The rows come from 4 hidden closed curves, with some noise, and rows from the same curve form a group. Each curve winds through 4 dimensions. The rows are also pushed far along 2 directions, which tell nothing about the answers.
In the rows, 128 means zero.
Some rows, each with its group after it:
[103 159 139 151 145 139 102  87 124 157  99 135 140 149]	q_872
[106  74 104  81  76 131 180 185 189  66 136 185 141 130]	q_347
[ 93  88 143 114  76 140 168 163 154  72 106 173 135 105]	q_633
[122  84 144  87 101 170 155 128 163  69 112 169 134 132]	q_872
[107 114 111 108 115  99 146 116 220  71  83 146 102 158]	q_980
[126 139 134 137 111 123 104  98 172 128  94 141  81 147]	q_347
[102 113 137 142 119 146 163 149  91 122 155 171 150 115]	q_347
[ 94 119 123 126 123  99 145  96 209  79  67 150 106 159]	q_980
[139 152 129 122 131 110  97  62 167 131  77 112 124 148]	q_980
[122 166 127 164 126 144 108 145  88 175 133 126 113 111]	q_980
[148 175 129 168 155  65  76  84 129 153 107  57 106 118]	q_872
[117  98 148 127 129 142 153 171 107  96 137 131 149 111]	q_633
[110  73 151 125  97 155 142 155 144 103  98 171 123 147]	q_347
[133 121 124 121 139 156 123 158 132 133 140 130 115 146]	q_980
[143 168 105 147 120 102 101 131 105 182 158 106 128 113]	q_872
[119  52 146 100  77 160 146 172 171  91  99 179 114 154]	q_347
[119 126 138 138  89 165 153 168  68 150 162 171 137  86]	q_980
[151 146 104 134 138 113 124 152 122 148 149  97 101 121]	q_633
[138 101 134 132 147 117 108 134 120 126 151 108 140 149]	q_872
[137 124 137 156 145 147 155 171  21 156 196 127 146  85]	q_633
[152 168 109 148 114  99 118 133  83 176 166 106 104  81]	q_633
[129 101 127 117 119 162 141 166  81 146 190 162 160 129]	q_872
[102 159 139 151 147 137 102  89 134 148  91 136 136 158]	q_872
[111 174 138 163 138 128  97  91 131 165  79 121 117 138]	q_980
[147  98 127  99 125 136 112 118 192  98 104 128 101 173]	q_347
[148 112 131 145 105 131 136 178  50 177 173 129 136  94]	q_347
[ 93 121 111 120 122 108 130 122 211  95  69 139 132 170]	q_347
[126  74 141  92 102 141 162 182 144  65 140 132 154 104]	q_633
[152 175 119 150 149  93  93  56 121 171 114 101  95 137]	q_633
[128 111 150 140 106 141 111 121 141 139  96 146  98 144]	q_347
[155 168 141 149 146 126 120  99  49 169 164 100 133  79]	q_872
[154 146 125 121 133 143  96 111 123 161 123 107 120 134]	q_980
[166 128 128 131 116 128 145 121  46 163 201 141 119  86]	q_633
[120 172 114 148 133 123  89 115 170 156  83 106  94 149]	q_980
[120  85 146 102 106 183 166 160  95 110 170 184 157 115]	q_872
[123 171 126 171 197 116  91  93 125 163  89  81  99 170]	q_633

New rows, each followed by its group:
[160 135 117 118 134 121 110 126 115 146 164 101 127 122]	q_872
[126 144 105 124 147  98  94 108 234 107  48  86  84 175]	q_633
[143 107 131 128 150 113 107 133 125 129 151 105 140 150]	q_872
[116 118 137 123 155 144 103 103 158 124 102 130 141 183]	q_872
[153  95 127 124 130 143 149 177  56 151 192 133 154 114]	q_347
[ 89 113 126 133 131 117 162 126 174  80  96 163 115 153]	q_980
[130 103 106 101 109 127 140 167 194  90 110 128  98 143]	q_633
[145 174 127 152 148 120 106  90  78 166 175 119 106 110]	q_347
[ 79 109 130 121 116 129 148 118 194  78  83 178 130 163]	q_347
[131 129 117 111 152 109 102 120 211 104  77  83 109 163]	q_633
[105 120 136 122 146 164 105 125 196 111  72 133 109 188]	q_980
[151 140 108 129 146 115 121 145 131 141 140  98 104 128]	q_633
[150 168 125 169 148  71  82 105 111 164 131  66 112 112]	q_872
[168 143 125 133 141 117 121 109  71 158 179 110 119 102]	q_633
[142  63 142  93 111 163 144 148 152  89 139 165 115 152]	q_347
[ 88 129 133 145 158 122 109 130 206  92  39 108 113 179]	q_633
[145  85 116  76 102 143 137 146 179  83 139 145 128 140]	q_872
[124 162 133 182 175  74  70  94 118 165 109  68 127 155]	q_872
[110 106 153 150 102 138 153 164  71 130 159 163 147  97]	q_872
[140 138 112 133 155 114 132 135 113 130 160 112 115 129]	q_980
[100 171 127 156 133 109 116  85 144 138 110 142 111 131]	q_347
[111 176 121 166 146 116 132  98  78 159 165 140 131 102]	q_347
[ 97  67 140  92  95 183 157 159 159  88 128 199 151 159]	q_872
[116 146 153 153 178 118 101  83 131 125  77  93 135 152]	q_633
[134 171 127 162 181 124  77  86  90 189 136  95 143 159]	q_872
[136 151 132 135 155 152  87 110 134 160 108 106 119 158]	q_980
[126 118 132 144 150 145 139 159 104 133 137 132 117 141]	q_633
[127 141 123 149  96 155 141 179  70 168 167 150 121  85]	q_980
[125  71 121  95  73 153 179 165 153  89 144 207  98 127]	q_633
[ 98  61 144  84  80 190 171 161 164  71 122 216 146 141]	q_872
[117 154 132 144 118 120 109  88 143 135 116 147  93 129]	q_347
[112  73 157 118 113 167 144 140 142  97 109 173 124 160]	q_347
[123  78 109  80  80 151 145 174 179  99 147 176 137 149]	q_872
[153 149 146 163 165 132  97 102  59 182 152  99 125 136]	q_347
[134 117 117 112  77 156 143 181 119 137 155 160 114  94]	q_980
[134 111 103 108 119 134 139 163 173 111 123 140  86 149]	q_633
[120  74 115  76  79 122 183 148 185  51 129 181 122 121]	q_980
[131 151 144 129 145 142 107  76 136 133  96 124 128 138]	q_872
[113 133 151 153 173 129  92  79 155 136  74 110 122 185]	q_347
[ 96 142 127 154 145 124 121 138 150 127  81 121 110 149]	q_633
[113 153 143 168 128 122 127 114  82 156 129 137 123 103]	q_633
[131 163 143 155 167 119 114  72  76 161 130 107 138 124]	q_980
[125  61 138  91  75 158 176 145 150  80 137 207 108 133]	q_633
[126  90 145  95 112 172 134 123 158  97 104 159 135 156]	q_980
[130 128  96 111 117 114 161 160 119 124 186 142 145 107]	q_347
[127 160 102 134 161  98 129 114 118 144 160 108 146 130]	q_347
[128 162 136 151 125 124 110  85 116 149 130 140  93 126]	q_347
[135 137 121 132 124 116 123  96 145 141 115 143  90 143]	q_633
[101 128 143 119 136 157 112  76 191 105  57 151 129 179]	q_872
[132 153 117 147 174 121 108 120 131 146 127  94 107 153]	q_980
[140 171 104 131 153  89  89  79 176 145 109  90 101 155]	q_347
[127  99 101 102 107 132 143 159 203  92 107 146  86 157]	q_633
[151 145 110 133 130 128 109 144  85 182 189 119 143 125]	q_872
[ 99 153 123 133 124 110  99  72 221 104  53 141  88 173]	q_347
[160 157 132 169 132 109  84 120  72 205 138  94 109 115]	q_347
[108 154 120 138 154 116 136 100 117 131 150 135 142 135]	q_347
[113 147 118 148 106 115 153 157  74 152 176 155 140  83]	q_347
[126  73 148 111  73 170 153 159 125  99 145 198  98 123]	q_347
[105 137 134 164 136 131 137 134  82 151 134 143 145 119]	q_347
[125 138 103 126 144 108 138 140 114 138 157 115 155 128]	q_347
[130 133 130 106 116 147 126  97 161 113  99 144 120 131]	q_872
[135  73 114  77  69 139 160 175 181  80 145 179 107 130]	q_347
[108  43 120  77  61 147 159 201 210  61 134 195 134 153]	q_872
[165 144 114 139  95 114 147 143  49 170 205 144 109  68]	q_633
[135 120 135  96 125 137 104  79 195 107  68 126 125 167]	q_980
[156 117 123 116  85 120 181 153  40 142 218 160 149  46]	q_980
[163 121 109 121 135 134 145 168  79 147 191 120 113 108]	q_633
[132 103 119 109  79 116 186 156 102 103 173 170 134  78]	q_980
[110 113 115 115  76 133 164 163 141 106 157 181 117 101]	q_347
[149  98 130 138 127 107 127 167  86 129 185 114 136 112]	q_872
[111 109 140 136 157 145 136 135 146 107 104 134 123 162]	q_633
[103 131 111 130 103 116 155 155 127 125 141 156 137 115]	q_347
[156 163 114 128 115 136 123 126  72 175 182 121 129  84]	q_872
[147  67 125 104 104 145 151 200  94 124 171 143 148 123]	q_347
[134 128 118 134 122 144 132 162  64 174 199 145 154 120]	q_872
[119 140 155 157 134 121 127 101  82 142 124 127 137 105]	q_633
[126 104 153 139  91 145 171 160  45 128 181 173 150  65]	q_633
